The same things were measured in two ways. Each way mixes the same 12 hidden numbers, adds some noise and spreads widely along 7 directions of its own, which tell nothing about the thing.
Some things both ways: the first way, then the second way.
[  2  -6   9  10   1  31 -15  -8   1   0 -22 -15  34  -6 -20   6  18  28
 -16  -4 -17   5   5   9  -2 -14  10]
[-27 -15  -2   3  -3  -5   3  -3  14  -8  23   4  -5  -8 -41   6  -7  -8
  34 -26  -8 -10  14   5  -7   1]

[  8   1   7  -7  15   9   0  10   0 -12  -8  14  13  -8 -15  11   3   7
 -22   5 -35  -8 -10  15  -7 -26  22]
[ 26   9 -31   9  22   4  -3   0  -6   3 -28 -15  15   8  -7  -3   3  14
   9   2   6  11   1  -7   0   0]

[  1   4 -11 -11   3 -11  13  12  10 -11  15   1  -6 -17  17  11 -12 -12
  -6   6 -18   0 -13   5  10 -37  -2]
[  0  -8  19   3  19  26 -11  -2 -18   9  16 -20 -19  12   0  -3  -7  -7
 -14   0 -14  15  17  10 -10   8]

[ -6   8  12  10  -7  -7   6   6   0 -12 -20  16   6  -8  19  14  -4  15
  22  -7   2   1   6 -29 -13   8   5]
[-15  -4  33 -20  25  17  -7   3   6   7  -1   2  -1 -26  25  29  -1  -1
 -11   5  14  -8   1  -8  -4 -12]

[  4 -13  10  10  16   7  25 -10   5  -9 -22   3  19 -21 -10   0   8   9
 -24  16 -55 -18   4  35 -30 -47  14]
[-16   2 -15   3 -29 -26  10 -11  16  -8 -10   3   3   9 -17  -8   5  -7
   9 -20  -9  -5  -4 -13   9  10]

[ 10  -4  16  -6 -19   1 -14  18 -11 -12  16   6 -11  -9  21  14 -19   2
  -2   3  -4   1  -1   9   4  -7  16]
[-18  13 -10  11 -16 -20  13  10   5   4  19   1   1   6 -27  20   7 -17
  15  -9  -5 -11  -6   5  -2   6]

[ 25 -15 -15 -29   7  20 -21 -16 -12  -9  16   1   0 -21   6  22   0 -10
  33 -22  14 -14 -16 -18   9 -14   3]
[  1   8 -20  -7 -18  -4 -14  10 -17  -2  -7 -11  27  31  -7   5  26  17
  -8  -2  11  24   2  -9   1  12]

[ -1  21 -22   1 -22 -12  -3   4 -12  26  19 -20 -42 -11   0  -8   4 -14
  -7  14  32   9   7  -4  29  20 -13]
[ -3  15  -3  -7 -19 -15   3  -1   9  12  -4 -10  -3  21 -17 -15   0   1
  40   8   2  10  18   5  16   5]

[ -2  24   3   6 -16  -1 -15  12  -4  16  -3  -6  -1 -13   6  -9  -4   0
 -35  -6  -3  14  19  21 -15   3  22]
[  1  -9  -1  24   5 -36  31  -6  17  -9  -7  24  11 -25 -11   3  -5 -11
   3  -6  -7 -12  -5 -28   4  11]

[  4  23  14 -20 -21 -10 -19  35   1 -15  28   4 -16  17  34  24 -21  -1
 -13 -11  12  17  -2   3   5   7  29]
[-24   6  25   9  -7  -6 -25 -10  13  -3  15   1  14  -9  14   3  -7  -3
  26  13  -4  21  26   0  16  22]

[ -8  10   6   4 -15 -21 -18  31   3 -12   3  15  -3   3   9  13  -2  -1
   4 -23  -8   9  -4 -10  12   6   8]
[ 15 -14 -21  13  10   9  44  10 -10  30 -26 -13   0  23  -8   9 -11  -2
  -5  -1   3 -10 -17   7 -20   0]

[ -9  -5  17  15  -7  -3  -1  15  -4 -24 -25 -18   7   7  -8   3   3  24
  19 -16   5   7  11  -1  -5  14  -7]
[-21  21 -13   5 -27 -11 -26   0  26   0 -43   2  27 -11  33 -13  23  11
  40  11  23   7  18 -13  33  -8]

[ -6  -3  21  -1  -9  20 -14   8 -23 -10   9  -9 -15 -11   3  23 -38 -14
 -11  -9 -26   8   0  31  -9 -13  25]
[ -8   2  -2  18   6  13   1  -2  18  12 -15 -14  -6 -30  14  -9  -7 -17
   4 -21   1 -23  17  12   4   2]

[ 10  12  -9   7 -11  -3  -7 -12 -12  27  -7  13   4 -20 -12  -4  16   3
   0  -7   4 -24  -5 -13   5   1   3]
[ 35  -7  12  15  23  21  18  -5 -17  22 -13 -13  -9  -9  14  13 -12 -10
 -34  17  -6  -5  10  10 -15 -19]

[-12   2  -4  17   5   3  32  -7  -4   6 -38 -25  21 -20  -8  -7   3   5
  -1  -2  -5  -5   7  -1 -27 -18  -4]
[ -8  14  -6  -4 -38 -16 -17   2 -26 -28  26  27   1   0   3  -7  30   1
 -14  17   6  18   1 -25  16  17]

[ 12 -28   0  -7 -17  -8  22   0   4   2 -17 -22  14 -24  14  -9  13   3
  -4  17  12   5   5  -1  -6 -22  -5]
[-16   3  12 -11 -20   7   3   8   6  17  -8  -3   1   6  16 -11  13  -7
  -5  -9  11   3  17   4  11  17]

[-11   2 -12   4  -1 -11   7   8   5 -12  10  -1   7 -15  15  36 -25  -8
  16 -19 -28  -3 -15  -9  -2 -29  -1]
[  1  20 -25  44 -32 -33 -15  18 -29 -21  21  26   7   3  -1   4  27   4
  -5  27  -3  -9   8 -21   8  10]

[ 13 -12   0 -45 -19 -39   6  14  41  -7  16   6 -14  19  40  16  40 -12
  -5  10  11   4  -7  -7  27 -16  11]
[ -3  20 -14  15 -26 -25 -13   7 -11 -31  12  10  16  18   3  16   1  -4
  21  25 -13  -1  20  -7  13  10]

[-13 -25 -15  13 -16  18   4  -8 -19  -6 -27 -22   0 -18  -3   5  -6 -17
  42 -31   3  -9   2 -12  -7 -13 -28]
[ 22  22 -29 -24  23  14 -20  -4  -2   8  -5   6  20  17 -24  29  10  23
 -17  -7  12  14 -10   0  -2  18]

[-15  12   0  17 -18 -24   6  16  16   4 -11  -4   8   2   5   8  14  14
 -13  11 -19   4   3   5   3  -5   5]
[ 37  -1 -27   3  27   7  28   0  -3  18 -35  -1   8   7 -10  -1  -8  23
  -1   6   3   6 -15   2 -12  -7]

[-10  -3  30   9 -11 -11   7   2  -4 -13  -7   0  -1  10   4  22   7  10
  16  -7 -15 -22  -7  -2 -11  -1  18]
[ -6  32 -30  19 -42  -4  -3   7 -11 -12   5  -1   8  -8  11  15  11 -13
  12  17   8 -21   4  20  12 -24]

[  4   6 -12  -9   8  11  -1   7   3  15 -15  -1  13  -6 -14   5  12  -2
 -27 -10  -1   9   2  -5   1 -12  10]
[ 13   1   5  13  30  -6 -31  -5   0 -20  -1  17  12 -16   6   2  -1  14
   8  17  -1   9  33 -27  15  13]

[  9  -7  15  -8  10  21  -4  -7  -1  -6   1  19  20  -6  -4  19   6   7
   0 -12 -19 -22 -22  -8   8 -37  12]
[ -8  -7   8 -12   3  -3  -6 -16  18   0 -20   1   6  16  -7 -10  -1   6
  20  -5  -7  21  17 -11  13   2]

[ -6 -29   0   8 -14   2  -1  18   1 -26  -8  -4  29  -5  15  16  11   5
  38 -30   6  -2 -18 -38   3 -25 -15]
[-38  -3  11   3 -21 -25  -9   7   9   1  13  19  15  23  -6  20   8   6
  18   4   7  -5  16 -17  19  17]

[-20   7  14   4 -43 -32   6  32  14  -1   3 -10  -9  12  29  13  -3  -6
 -23  12 -14  17   4  12   9  -6  13]
[ 20  -2 -14  24  -9 -29  39   0 -15   3   5  23 -11   2 -16   9  -3  -9
 -23  11 -12 -19 -23 -20 -12   9]

[  0  -6  -8 -13 -14 -16 -13   6  21 -14  40  -1 -22  -1  39  31   3  -4
  11   4  -7  10  -3  -1  32 -18  -8]
[ 14  -6  -2   4  16 -15  -8  -4 -25  -6   2  15   6  23 -13  25  11  26
 -36  16 -11  15 -18 -32 -12   0]

[ 10 -11   1 -20 -40  10 -21  23 -10   8  16 -16 -17  10  19  14   3  -8
 -15   8  28  16  -1   1  25   2   9]
[-16 -10  10  27  -3  -6  15   4  -1   6  25  -3 -26  -2 -16  -2 -13 -29
   4 -12 -19 -25  16   2  -6  14]

[-10 -22  36  13 -21   3   7  24 -17 -11 -28 -43  16   7  -2  -9   1  10
 -16  -4 -10   1  12  47 -24 -13  15]
[  3  15   2  16   3  12 -28 -17   9  -7  -5   9  13 -29  24   2   7  -3
 -22  -1  -2   6  23   5  18   4]

[-13   4 -17  16 -19 -27  18   8  12  -7   3  -8 -15  -1  17   7  10   3
  22   6  -4 -11   0 -11   6  -7 -23]
[-29  -6  -2  23 -37 -19  28   3   1   9   7  -8 -24  14 -13  -5  -8 -23
  15  -9 -17 -29  -1   6  -2  -5]

[ -7  13   8   0 -25 -10   0  21   2 -21  -5  19 -11   4  20   7   0   1
  13  14  -8  -6  -8  -9   0   4  13]
[ 14  -3 -11 -11  13 -15  38  -1 -19   4   6  -9 -12  14 -32  30  -6 -10
 -19  -2  -7  -7 -46 -17 -27  -5]

[ 23  -9  10 -16   2 -24  15  17   0   0  -5   5   6  -8  11  12   7   8
 -19  20 -10  -9  -3  19 -20 -14  30]
[-16   5  -2  -9  -6 -10   1   1  32  12 -11  -3  25   5 -21   6   4  11
  15 -31   0   3  15   9   3  15]

Other things, the second way, with their names:
<247>: [  0  17 -17   0   4 -10  -4  -1  17  -5 -13   7  25   3   4   6  -9  13
  29   7  11   1  11  -2  23  18]
<118>: [ 12  11  -3  -7   8  22  -8   1 -21  -4   6   5   7  -1  10  17   7  -3
  -6  24   5  25   0   7  -3  -1]
<69>: [ 21  -8  -5   7   6 -13   7  -5  -4   5 -34   0  16   1  16 -17   3  27
 -14   9   0  19  -5 -25  -5  12]
<505>: [-12   8 -28   3 -41 -29  17   2   3 -25   4  21  22  28 -23  -7   5   9
  23  -3 -13  14  -2  -1  11  19]
<187>: [-25  -9 -12  10 -15  13  31   5  -2   6  18   1 -25   8 -30  -1   3 -34
   2 -29 -17 -10 -14  23 -14  -2]
<355>: [ 17 -20   3  13  15  24  33   6 -26   2  -5 -14 -26 -24  16  -1  -4 -32
 -34  -3  -7 -15 -13  -4 -30 -11]
<329>: [  6 -17 -27  -8  11   2  27   2   8   7 -46   2   9  22  -8  -4   2  14
 -14 -28  10 -18 -10 -18   6  -3]
<337>: [ 26  26 -25  -9  12   5 -12  16 -25   1  -7   5  17  -6   8  23  28  21
 -21  23  26   7 -16 -12  -3  -8]
<35>: [ 26  10  -7  14  30 -18  -3  -1   2   0 -14  10  13  -2  -1  16  -2  11
 -15   8  -6  -3   1 -25   1  18]
<409>: [ -8   8  23  -5 -26   9 -18 -11  -9  10 -10 -23  -9   7  38   1  -4 -10
  -2  23  -3   6  19   3   3  -4]
<178>: [  3  24   0   4  -1  -6 -24 -11  -7 -13  -6   9   5   6  18  10   8   1
  10  37   1  15   7 -15  27 -12]
<223>: [-13  -3  34   4   1 -24 -20 -18  28  -5  -9   8  21  -6  10   6 -11  15
  18  10 -10  11  37 -15  21  -1]
<322>: [-17  -1  -2  -4 -20  -7  -2  -1  14   1 -22 -13   2   9   7 -25   4  -7
  17 -19   1   0  19 -11  14  17]
<191>: [ -6  19  35   0  10  -7 -34 -15  23   2  -6  -6   1  -9  19   6  -7  -5
  22  22  -6   4  44  -4  29 -10]
<463>: [-26 -24   8  -9   5  25  22  -7  15  10  12  -3 -15  -7 -12  -7 -24 -17
   1 -42  -3 -16  10  18  -4  25]
<96>: [-14  13   4   9 -16 -32 -25   4   8  -9  -4   9  21  -5   3  -1  25  18
   1   1  -1  15   6 -27   8  14]
<241>: [  6  -3  11  11  14  27 -16  -8 -11  27 -25 -25  -3   6  40  -9  -7   9
 -22  10   9   5  18   2   8   5]
<367>: [-37  -6  -1  -1 -30  12   9   0  11  -2   5  -6  -8   0  13 -22 -13 -21
  33 -15   6 -10  21  16  18  20]
<471>: [ -4  -6  -3 -29  38  -8 -10 -14  24   2  -9   8  15  14 -41  27   0  28
 -15 -36  -7   6 -16 -22  -9  13]
<426>: [ -3 -18  29 -14   9 -12  -2 -15   8 -16   8  13   3 -29  -4  19  -5  -4
 -16  -9  -8  -2   9 -28 -12   4]
<108>: [ 20  -8  -7   1  13 -26  22  -5   3   9 -22  13  -1   4 -32   2  17  13
 -29 -14 -11   4 -23 -32 -17  -6]
<75>: [  7  21   4  -6  15  10 -13  -2  15   4   4   7  18 -13  -6  17   1  12
   8   7   1  15  16  23   8  -7]
<18>: [-32 -10  17 -21  -1 -19  -8 -18  34  -7  -8  13   5   4 -19   2  -3   8
  24 -21  -4   4   8 -24  16   8]
<188>: [ 22   5 -19   1  -9 -14  25  11 -32 -17  20  20  -1  16 -28   4  16  -2
 -24   9  -7  10 -13 -10  -5   5]
<383>: [ 28  16 -13 -20  36   4   2   0  15  20 -27   6  19 -13 -11  17  11  17
  -6  -5  22   8 -10 -12  -1   9]
<396>: [  4  15  -8 -25   3  -7 -13  -2  20  -1 -27   3  18   9  -1   9   0  21
  28   4  11  -1  17 -10  16  -1]
<228>: [ -2   3  13   7  -7   0 -25 -13 -11  12   8   2  -1   8  -5  20  17  -3
 -26  10  -6  18   6 -10  -5  -2]
<430>: [ -9  22 -23  18  -5  24  -8  19 -11  11  -2 -21  14  13  17  10   9 -11
  17   9  15   4   9  28  11   4]
<399>: [ -3  20  15  23 -11   8 -16   7  -2  -5  15   0   8 -34  38  11  -5 -10
  -2  21  -4  -9  28  20   2   5]
<330>: [  3   5   4 -32  -2   6  20  -5  -2   0  25  -5   5  13 -32  19 -12  -8
  11  -4  -6  22  -5  19 -13  13]
<136>: [  1  -1   0 -24  10  11   0  -5  -6  -1  -9 -11 -12   3  -9   8   4   1
  -6  -7  -1   4 -12  -9 -12 -17]
<100>: [ 23 -25  17  -9  32  21  11 -16  -3  17 -25 -16 -16 -13   8  -2 -14   7
 -48 -18  -6 -12   4 -10 -19 -12]
<282>: [  6  11 -22  10 -14  -2  -5   9   8   9 -35  -6  30   5  10 -24  17  29
  13  -2  14  15  22   8  14  -2]
<354>: [  2  22  21  19   3 -15 -26  -8   7  -3 -13  -9  -4 -12  33   5  -4 -11
  14  35  -4 -10  33 -15  27 -18]
<65>: [ -3  -2  -3  12  19  24  27  15  10  22   1   4 -10 -17  -2   7 -11 -16
   0 -17   1 -26   7  28  -8   6]
<374>: [ 12  16  -6  -1  26   9 -26  -8 -18 -15   5  -5   8  -4   2  24   7  12
 -12  20   3  15  -4  -6   6 -26]
<175>: [ 23   8 -22  13  -1 -18  -1  -2 -17  -1 -24  19  12   9   6  16  16  21
 -24  27   6  -3 -15 -31   3 -11]
<127>: [  9  26 -23  -5   9 -20 -29  -6  10   3   6   9  10   5 -37  15   7  18
  23   0   6   3   5 -16   7  26]
<139>: [-12   0  -7  19 -10  12   3   2  -4  -7 -14 -12 -12  -5  19 -11  -2 -21
  20   6   3 -18  22   7  19 -27]
<389>: [  3  -4 -21   4 -12  -4  18  10  -9   3  -9  14   3   9 -19  14  20   0
 -18  -8   1  -9 -13  -9 -12  -9]
<34>: [ 11 -23 -11   6   6  -8  35   1  -1  14 -22   5  -6 -12  -9  -7   3   1
 -38 -29  11 -29 -12 -26 -10   6]
<265>: [  4  17 -16  17 -15  29  -5   9 -17  25  11  -7   8  37  -2  -6   6  -3
   9  17  -3  35  21  44   4  25]

Some of these things the first way, each followed by its name:
[-12   2  -8  11 -22 -27   5  -3  16   9 -10 -32  -8 -29  22 -13   4  -3
 -25  17 -20  29  34  39 -12  -5  -3]
<399>
[  6   5   7  -6   4   6   0   1  -1   2   8   5 -21   2   9  15   6   6
  -8   2   7   2  10   0   3  -1   8]
<18>
[ -7 -20  26 -12 -41  38 -45  -5 -11  -7 -18 -27  21   4   4  11  10  -1
   6 -16  12  20  -2   5  19   6  19]
<426>
[ -5   9  15   0 -12 -20  16  35 -10 -15  -4  20 -17  15  -3  10  -1  -6
   6   6  -6 -21 -26 -11   8  -3  14]
<354>
[-23  -3  -5  21 -36 -17   3  17  -8   7 -15 -33  -5 -16  22  -4 -13  -9
   5 -15  11  24  19   2   0   3 -19]
<65>
[  0  -4   0 -10  12  -9  17  16  -4  -9 -15  -7  -8 -13  -8  -2  -5 -14
 -13   1 -13   7   2  19 -10 -14  11]
<322>
[ -7   8  14 -13 -10 -17   5  17  -5  -4  17   5 -24  13  10  38 -12 -17
  -3   7 -11  -7 -19   4   7  -2  30]
<100>
[-19   8  18   6 -21 -36   3  42   8 -20   3 -16   3  15  13   2   5   0
  -3  -3 -11   4 -13  14   9  -7  13]
<223>
[  4 -14   0   2 -13   6  -7  22 -13  -4   3 -17 -14   2  -2   5  12   2
  -9   8   6  10   5  12   5  -1   3]
<241>
[-12 -13   7  -9 -23 -13  27  30  19 -37   0 -10  -2  15  17  33 -21  -6
  -7  17 -34  10 -18   4  -2 -33   9]
<127>
[-19  -6  -1   7 -17 -17  12  35   1 -18 -20  -6   6 -10  10   0 -12 -17
  -6  -3 -32   9  -6  18 -10 -26   3]
<35>
[  1  -8  12 -10  -6   5  -4  -4   2  11  -7   5  23   2  15  26  21  -2
   4 -16  -6 -19 -13  -6  -4 -24  20]
<505>
[  1  -9  21 -15 -42  -7  -1  19   3 -21   6 -13  -5   4  33  19 -19  -3
  -4  12   5  18  -6  -1   8  -6  16]
<383>
[ -6  -6   8  13   7   3  15  -1   3  -7 -19  -6  13   2 -15  -6  30  12
  11  -7  -2 -19  -7 -11   1 -15  -7]
<139>
[  7  -2 -10  -9  -6 -20  11  25  -9   0 -10  -3 -29  14  12  10  11   3
   9   6  24  -4  14   2  -8  17   0]
<471>
[-27   2  12  24 -30 -10 -16  28 -27 -12 -12 -33  -9 -10  -5  -1 -27  -1
  10  -5 -10  16   2  31  19  10 -10]
<108>
[ -7   4  15  22   7  17   8   5 -16  -4 -25  18  10  -6 -17  -3   9  13
   8 -12 -16 -25  -5 -10  -8 -13   0]
<178>
[-10  -5   7  -2 -24  26 -11 -14   4 -19 -23   0  32 -14   9  13  -7  -1
  25 -19 -16  -6 -15 -17   3 -24   1]
<355>
[ -9 -13   1   5 -18  28  10  -3 -10   4 -24 -16  28  -1   7  17   6  -5
  11 -22   5 -13  -8 -22 -24 -26   7]
<463>
[  3  -3  10 -11 -39 -18 -17  23  -3   2   5 -35 -36  10  21   1   9   7
  -7  24  44  42  28  10  25  45   6]
<337>
[ -4  26  -7  11  32 -10   9  15 -20 -15   0  23  -6 -34   1  26 -53  -4
   5 -13 -47 -11  -5  16 -31 -15  18]
<96>
